There are 3 nested groupings, the coarsest first. Each group lies inside one group of the grouping before and may be the whole of it. The rows also spread widely along 10 directions, which tell nothing about the answers.
Some rows, each with its group in each grouping after it:
[  6   3 -32  16  19  -2 -33  18 -24   7 -13  18   0  -3  51   8   4 -30
  -7 -18   9]
K665 tar K949
[  7   6   9   7  17 -10   5  -4   0   9   9   1  10  -6   3   0  12  -7
 -10   0 -11]
K665 nezev K79
[ -8 -36   1  17  14  -3  -9  21  -5  10  50  14   0  13 -13  15   7 -19
   9 -25  16]
K665 tar K825
[ -5  10  27  24 -19  -2 -25 -39   6  45 -17   8  23   8  11   7 -18 -16
  13 -10 -38]
K750 roke K777
[ -2 -16  38   8 -12   5  17 -18  30  -5  37 -30  15  10 -42   5 -34  18
  -8  18  10]
K114 nevuv K127
[ -9 -30  11   5  -9   9  20  -5  36 -13  12 -27   3  34 -45   4   5  44
  30  25   6]
K750 roke K505
[  3 -10  36   8  -5   9 -23  14  -3   6  -7  -8  -8  33 -16  -7  14  -2
  15 -25  14]
K665 ved K937
[ 40   8  15  -2  36  10  -8  31  -1 -29 -45 -40 -16  11   7 -29  37  10
 -11  -1  51]
K114 nevuv K279
[-12 -18   3 -57 -32  26  -7  -4 -21 -10   4  13 -51   8 -17  -1   3   9
  -6  -2  17]
K114 bito K222
[ -1 -12 -20  10  15 -16  11   7  -6  17   2  11  28  -8  16  14  -2 -10
  -2   3   6]
K750 duliv K894
[  1  12  24 -14  -9   6 -19  -1 -12  12 -23  -3  -5  22   3 -20  10 -19
 -14   2   7]
K665 bub K258
[  3  30   0  43  -7 -19  17   0  37 -19 -21 -26  46  36  -1  -7 -12  11
  16  37   0]
K750 diga K666
[ 16   5   5  27  24  -6   6 -12  30   5  -4 -10  15 -13   6   0  21  26
  17   3 -25]
K665 tar K949
[ -3   7 -20 -22  23  11 -19   5 -22 -18  20  27 -40 -10  29  -8  32 -20
 -17 -10   5]
K114 nevuv K127
[ 37   3  31 -37  35  15 -14  -7 -17  28 -31 -21 -21 -41  20 -16  25   7
 -30 -17   1]
K665 bub K258
[ 20  32  59  12   3   5 -34  20   4 -16  29  19 -37  26  -8 -33  42 -33
   4 -56  -3]
K665 bub K258
[-12  24  12  14   0  -4 -17 -12   8   2   7  27  -3  19   8 -15  33 -16
  14 -14 -27]
K750 duliv K894
[ 26  10 -12 -18   1   9   9  13   7 -25   1  -3 -21 -13  12   2   2  23
   1  -4  10]
K750 roke K777
[ -1   1  35  34 -31 -12  10   4  35  -8  39   0  21  36 -41   8 -23   3
  27  -7  -6]
K750 diga K666
[  8  46 -39   5   0 -23   7  21 -17 -18 -20  33  11  17  37 -15  25 -38
  -6   9   6]
K750 roke K505
[  3  19   0 -13   6 -10  19 -28   2   1   9   3   4 -30  10  -4  -1   3
 -23  20 -19]
K114 bito K222
[ -9  39  -3 -10 -59  -5   9  10 -10 -27  -2  50  -8  37  -8 -12  -1 -27
   3   5   7]
K114 nevuv K127
[-23   0 -13  -8 -45  -6  -2  18 -18  -6  15  38   0  36  -3   3 -15 -31
   1   8  11]
K665 bub K258
[  4  -6 -11   0  27   6 -22  20 -10 -13  10   7 -24   2  27  -5  27 -10
  -2 -10   8]
K665 bub K258
[ 20 -14  -2 -26 -24   1  19  11 -18   4  -2   0   7 -21  -5  15 -46   0
 -27   7  33]
K114 nevuv K279
[  2  48  29  -6 -14  12  -6  -9  33 -43  23   2 -27  22 -12 -31  24  11
   1  -5 -15]
K750 duliv K894
[  6   5  19 -12  -4  14 -24 -16 -11   8  -2  -7 -11  -7  12  -6 -17 -13
 -26  -3   5]
K114 nevuv K279
[ -7 -15  -4  21  -5  -1  -9  12   4   1 -10  11   2  25   3   3  14   2
  27   3  -3]
K665 bub K258

New rows, each followed by its group in each grouping:
[ 18  23  -4   3 -16   0   7 -14  14   0 -21   2   7 -13  18   6 -14  21
   8   7 -20]
K750 roke K777
[-19   6 -10   3 -19  -9  10  -7  12 -11  57  25   5   5  -8  15 -20  -6
   5   8 -20]
K750 diga K666
[  5  40 -12 -10 -40   4  10 -17  14 -17 -25  -5   8   8  14  -6 -33  13
 -10  32  -9]
K750 roke K505
[ -2 -31  23 -48   6  23 -22  17 -22   6  32  16 -51   6 -20  -2  32  -8
  -3 -44  23]
K750 duliv K894
[ 27  19  19   3 -16  -3  10  -1  11   5 -17   0   8  -3  -4  -2  -8   7
   6  -8  -7]
K750 roke K505
[ -2  -8 -20 -12 -12   3   6   4  -4   1  -8   0  10  -3  13  14 -24   6
  -8  11  14]
K750 duliv K894
[ -8  14 -32  36 -35 -10   3  10  20 -30  26  40   5  20  15  20 -19   3
  37  -1 -21]
K750 roke K777
[ -1  25  13  -6   1 -18  -4  -5 -18  28  -6  29  12   9   4 -11  27 -38
  -2 -13 -14]
K750 diga K666
[ 17 -13 -20  23   4 -21  27  44  11 -25  47  42   1  -8  -4  23  11   4
  30 -32   8]
K750 duliv K894
[ -1 -13  -5  26 -16 -22   7   2  -7  33 -10  13  43  17   2  20 -23 -22
  13   0   6]
K750 roke K777
[  0  -8   0  -6 -12  19 -19   7   0  -2 -10   4 -21  16   0  -1  11  11
  13 -10   6]
K665 tar K825
[ -2  -1  -5   4  27 -14   9  -2 -11  21 -23 -13  30   4  12  -6  20  -6
  -9  20   5]
K665 ved K937
[ -3 -52  -7   4  13  -3   1  -8  -9  43  17  -7  23 -16   2  36 -29  -1
   2  -4   6]
K750 roke K777
[  5  -1  15  18  -9   5 -19  15   0   0 -24  -7   2  30   1  -3   7   4
  20 -12   9]
K665 ved K937
[-38 -47 -13 -32 -31   0  16 -20 -23  35 -25  17   8  24 -28  15   3   3
  13  34   7]
K114 bito K222
[-17 -18   1 -11 -12  -9  20 -12  -3   5  25   3   9   6 -21   8 -17  -6
 -11  20   8]
K114 bito K222
[  4  14 -15   6  20  -5  -8 -21 -10  12 -14  17   6 -25  37  -3  15 -12
 -10   9 -23]
K114 nevuv K279
[ 21  13 -13  19  22  -7  -1  14   7 -17  29  17  -7 -30  34   7   1  -1
  -3 -14 -16]
K665 bub K258
[ -6  -8 -18 -18 -13  -1  12  -2  -2   3  11   0  10   0  -2  10 -20   2
 -15  21  12]
K665 tar K949
[  4 -12  -1 -16  16  10 -13 -16 -17  17  -2  -5  -6 -26  18   4  -8  -5
 -25   6   4]
K114 nevuv K279
[ -6 -23  50 -24  -3  26 -43  10 -15   6  44 -15 -38  24 -19 -10 -10 -28
 -27 -31  29]
K665 bub K258
[ -1  -2  -2 -12  14  -7  19 -12  -3  14  -2  -2  15 -11   0   0  16  14
  -4  18 -12]
K665 ved K937
[ -4  15  31  11 -16   6 -17 -20  10  15 -21 -10  10  20   2 -14  -5  -4
  -2  12 -16]
K665 bub K258
[ -9  20 -21  -4  12  -7   1   1 -12 -10   6   3   8   4  25  -7   7 -12
 -20  20   2]
K665 ved K937
[-11 -24 -18  16  -1 -15   4  10  -3  16  16  21  20   9   0  24  -4  -8
  22  -1  -2]
K750 diga K666
[-14 -10 -20   9  22 -12   6 -10  -1   9  29   9  14   3  11   9  12 -12
   1  13  -8]
K750 roke K777
[ 13 -29  35 -14 -15  14  -3 -16   6  33  21 -12  -3 -16 -23  20 -35  14
  -3 -20  -4]
K750 roke K505
[-25 -14 -19  -8 -10  12 -21 -16  -3   7  16   5  -8   4  15  17 -21   3
   2  11 -13]
K750 diga K666
[  9  -7  -5 -21  32   9 -20  -5 -22   3  18   4 -32 -37  31   4   4 -12
 -29 -20   4]
K114 bito K222
[  9  -5 -10  -4   5   4 -12  -1  -9  10   3   6  -6 -11  22  13  -8  -4
  -1 -12  -1]
K750 roke K777
[ 15 -15  -3   4  23 -10  16   2   8  18  -7  -6  16 -15  -1  13  12  20
  16   2  -5]
K750 diga K666
[ -8 -12  19  21  18  -3  -5  -7   7   2   4 -24  18  29 -12  -8   4 -13
  -8  16  21]
K114 nevuv K127
[ 13  12 -14  28  -9   1  -4  29  11 -37 -20 -20   7  29  15   2 -20   8
   1  13  27]
K665 nezev K79
[ -1   8   9  12   6  -6 -23  14 -14   4  17  27  -9  14  15  -8  20 -37
  -1 -22  -5]
K665 bub K258
[ 15   0  -5  -1   2   0  10   0  -1   0 -17  17  -4 -14   6   5  17  13
  13  -2  -5]
K114 nevuv K127
[ 20  23  14 -13   1   8 -14  -9  -3   5 -20  -8 -10  -5  19 -11   3  -2
 -12 -10  -2]
K750 roke K777
[-31  12 -18   0  -5   6  -7 -14  14 -31  31  -9  -5  40   3 -10   0  -6
  -8  35   3]
K750 roke K777
[ 14  -4  12  -5   8  14  -1  -5  23 -11  23 -10 -17 -23   0   8  -4  32
   2 -15  -8]
K750 duliv K894
[-19 -13  17  27   5  -6 -12 -17   4  26   8  -8  25  26  -7   4  -6 -17
  -1  10 -11]
K665 nezev K79
[ -8 -18 -12 -27 -24  17   4   3 -10 -14  -1  -7 -12  11  -8   8 -28   8
 -16  21  34]
K114 nevuv K127
[ 27   2 -10 -10   5  -3  -1  28 -22  -1   2  20 -11 -26  25  12  -1  -1
  -3 -30   9]
K665 ved K937
[  5  -6  12 -25  14  -8   4   3 -25  25  19   4   6 -13   3  -4   0 -31
 -36   0  14]
K665 bub K258
[  3  18  52 -11   6  -9  22 -23  25   3  45  -7   2  15 -47 -24  31  -2
  -5   1 -15]
K750 roke K777
[ 12  17   5 -20  -3  11  -7  -7   2  -8   5   8 -25  -6   9  -7  15   8
   1 -11 -11]
K750 roke K777
[-10  -2   6  33 -22 -12  25  16  30 -27  15 -10  28  45 -30   3  -9  20
  26  23  11]
K665 ved K937
[  4  37 -54  21   6 -33  23  17  -3 -17 -13  40  31  -6  44   3  14 -18
   4  15  -8]
K750 duliv K894
[  8 -13  -3  13  13   1   1 -15  16  13   7   2   4 -18   9  17   4  23
  22  -7 -26]
K750 roke K777
[ 11 -17  19   2 -27  22 -25 -18   7  23 -29 -22  -1  -1   5  19 -42  24
  13 -11  -4]
K750 roke K777
[ -4  -5   3 -21  24  -1   0   5 -13  11 -22  -7   2  18  -1 -17  42 -10
  -9   7  22]
K750 duliv K894
[  1   2 -15  -9  14  -3   7  -8   1   4  13   1   7 -13  12   3   4   0
 -14  14  -3]
K665 tar K949
[ 19  17  39 -58 -50  10   3   6 -32  21 -21   5 -10  -3 -17  -7 -28  -9
 -31 -17  22]
K665 ved K937
[ 11   3   9 -29 -12  31 -30 -17  -6   9 -48 -20 -28   2  18  -5   0  21
   0  -3   0]
K750 roke K777
[  3   3 -11   6  -2 -17  19  18   2  -8  23  16  15  10  -8   3   7 -11
   1   2  12]
K665 tar K949
[  9  37  38 -19  14   6  26 -22  38 -26 -19 -45  -2  20 -27 -48  46  36
 -13  49  -6]
K665 bub K258
[ -7  34  14 -17 -63  17 -18 -17   1 -21  27  49 -37   3  -1  -5 -21  -8
   1 -14 -29]
K114 nevuv K279
[  5 -12  30   9  33   4 -13 -17   6  13  15 -22   2  -4  -7 -10  15  -6
 -14  -1   2]
K114 nevuv K279
[-18  -2  18  18   2  -2  -5 -26  15   2  18 -13  18  21 -14  -9  -6  -8
  -9  25  -6]
K114 nevuv K279
[-16  -7  -2  26   1  -4 -18 -11   5  16  11   9  19   8  16  13 -15 -13
   5  -5 -12]
K750 duliv K894
[-11  -6  14  18  11   7 -31  -3   2  15  -1  11  -9  25  -1  -8  38 -11
  21 -18 -11]
K665 tar K825
[ 25   5  -6   3  25   3 -18  15  -5  -4  25  16 -21 -30  30   7  10  -7
  -6 -37  -3]
K665 tar K949
[ 16   8 -30  -2  29 -13  16  17  -3 -11  16  26  -2 -30  28   7  26   2
   0 -12  -3]
K750 duliv K894
[ 11  19 -18   5  10  20 -35  18   2 -38   0  13 -45  -2  45  -8  21   7
   8 -14  -8]
K665 bub K258
[ 34   1   7  -7  24  12 -16   0  -7  18 -12 -12  -8 -43  28   7  -7   9
 -18 -24   1]
K665 tar K825
[  4 -14 -29   4  18   9 -19   2   0   0  -5  11 -15 -18  34  21   8  20
  23  -9 -17]
K750 diga K666
[-13 -18  32  -7   1   4   6 -41  12  26 -11 -16   6   4 -27  -4  11  18
   5  19 -19]
K114 bito K222
[ 10 -20  14   8  13  -3  11   1  10  16 -18 -19  16   1  -8   2   7  18
   8  14   4]
K665 bub K258
[  6  -5  15  -8   6  12   0  -7  15  -4  -8 -27  -8  16 -11  -8  13  22
   6   9   8]
K750 roke K777
[  8   9  -8  -5 -16   7 -21  16  -8  -9  -9   4 -11   9  20   6 -20  -6
   1 -11  13]
K750 diga K666
[ 25  29  12 -17  11  15 -14  13  -5 -35  17  16 -48 -13  15 -18  28  -5
 -13 -29   7]
K114 nevuv K127
[ 30 -28  -8  21  38  15   3  14  33 -24  -8 -61  -1  -9   8  12 -10  53
   9  10  24]
K750 roke K505
[ 21   4  27 -21  11   8  -9   8 -13  16  -2  -8 -11  -6  -5 -12  13 -12
 -22 -22  20]
K665 tar K825
[  9  -1   2  17   2  10  -3  -4  30 -20  23   6 -17 -16   9   8   2  35
  22  -2 -31]
K665 bub K258
[  1  -4  -1 -24 -36   2  15  18  -6  -6  25  26 -10  10 -24   6  -7  -1
   2  -8  15]
K665 tar K825
[  4   8  15 -12  -8   0 -10  -3 -15  21  24  12   1  -9   2   0 -16 -30
 -28 -17   5]
K665 tar K825
[ 20  31  -8 -22 -20  -7  19  19  -7 -17 -43  -7   9  25   3 -17   5  -3
  -9  20  34]
K750 roke K777
[-10  -6  40  -2 -25  -8   8 -13   5  27   2  -5  23  43 -42  -7   0 -16
   6   5   7]
K750 roke K777
[-37  -8   8 -61 -16  23 -15 -15 -22   1  37  13 -40  22 -16 -17  16 -19
 -29  18   3]
K665 bub K258
[-22 -22 -29  48  30 -16   4  -3  20 -21  51  10  10   6  11  18   5  -1
  18  12 -12]
K114 bito K222
[ 13 -47 -65  14  20 -14  18  32 -17   9  -3  14  21 -24  33  47 -18  10
  18   1  22]
K750 roke K777
[  6   5   0   5   6  -3  -1 -11   4  13   0   6   5  -6  10   3   6  -1
   5  -2 -17]
K750 roke K505
[ -6  28 -33 -31  -8  -4  -1   4 -26 -16  38  27 -13  -6  32   0 -15 -38
 -38   4  10]
K750 roke K777
[ 20  10  16  16  17  -1  -4   3  17  -5   3 -10   5 -10   9  -1   2  10
   0 -17  -1]
K750 duliv K894
[ 32  17  13  45  18 -11  11  21  37 -31  15  -8   8  -5   7  -4   8  20
  17  -8  -7]
K665 bub K258
[ 19 -13  16  27  48 -28  24   2   9  35 -36 -13  41  14 -14 -10  63   3
  28   4   1]
K750 roke K777
[ 11  23 -30  39  26 -13   0  15  18 -30  -1  10   3  10  32  -5  30   0
  21   2  -9]
K750 roke K505
[-20 -15 -13  28  35   0 -14  -9  13 -24  44 -17  -6   8  14   3  -1  -6
  -9  13   4]
K114 bito K222
[  6 -36  19  -1  21 -15  20  11  -4  32  13 -11  30   1 -26  12   3  -6
  -5  -7  27]
K750 duliv K894
[ 29  -7   8  33 -15 -14  28  38  25 -22  -4 -19  30  15 -14  10 -32  20
  13   8  32]
K665 bub K258
[-12 -15  22  -2 -10 -17  15  -2  -6  35  -1  21  25  24 -31  -1  23 -18
  13  -6   1]
K750 duliv K894
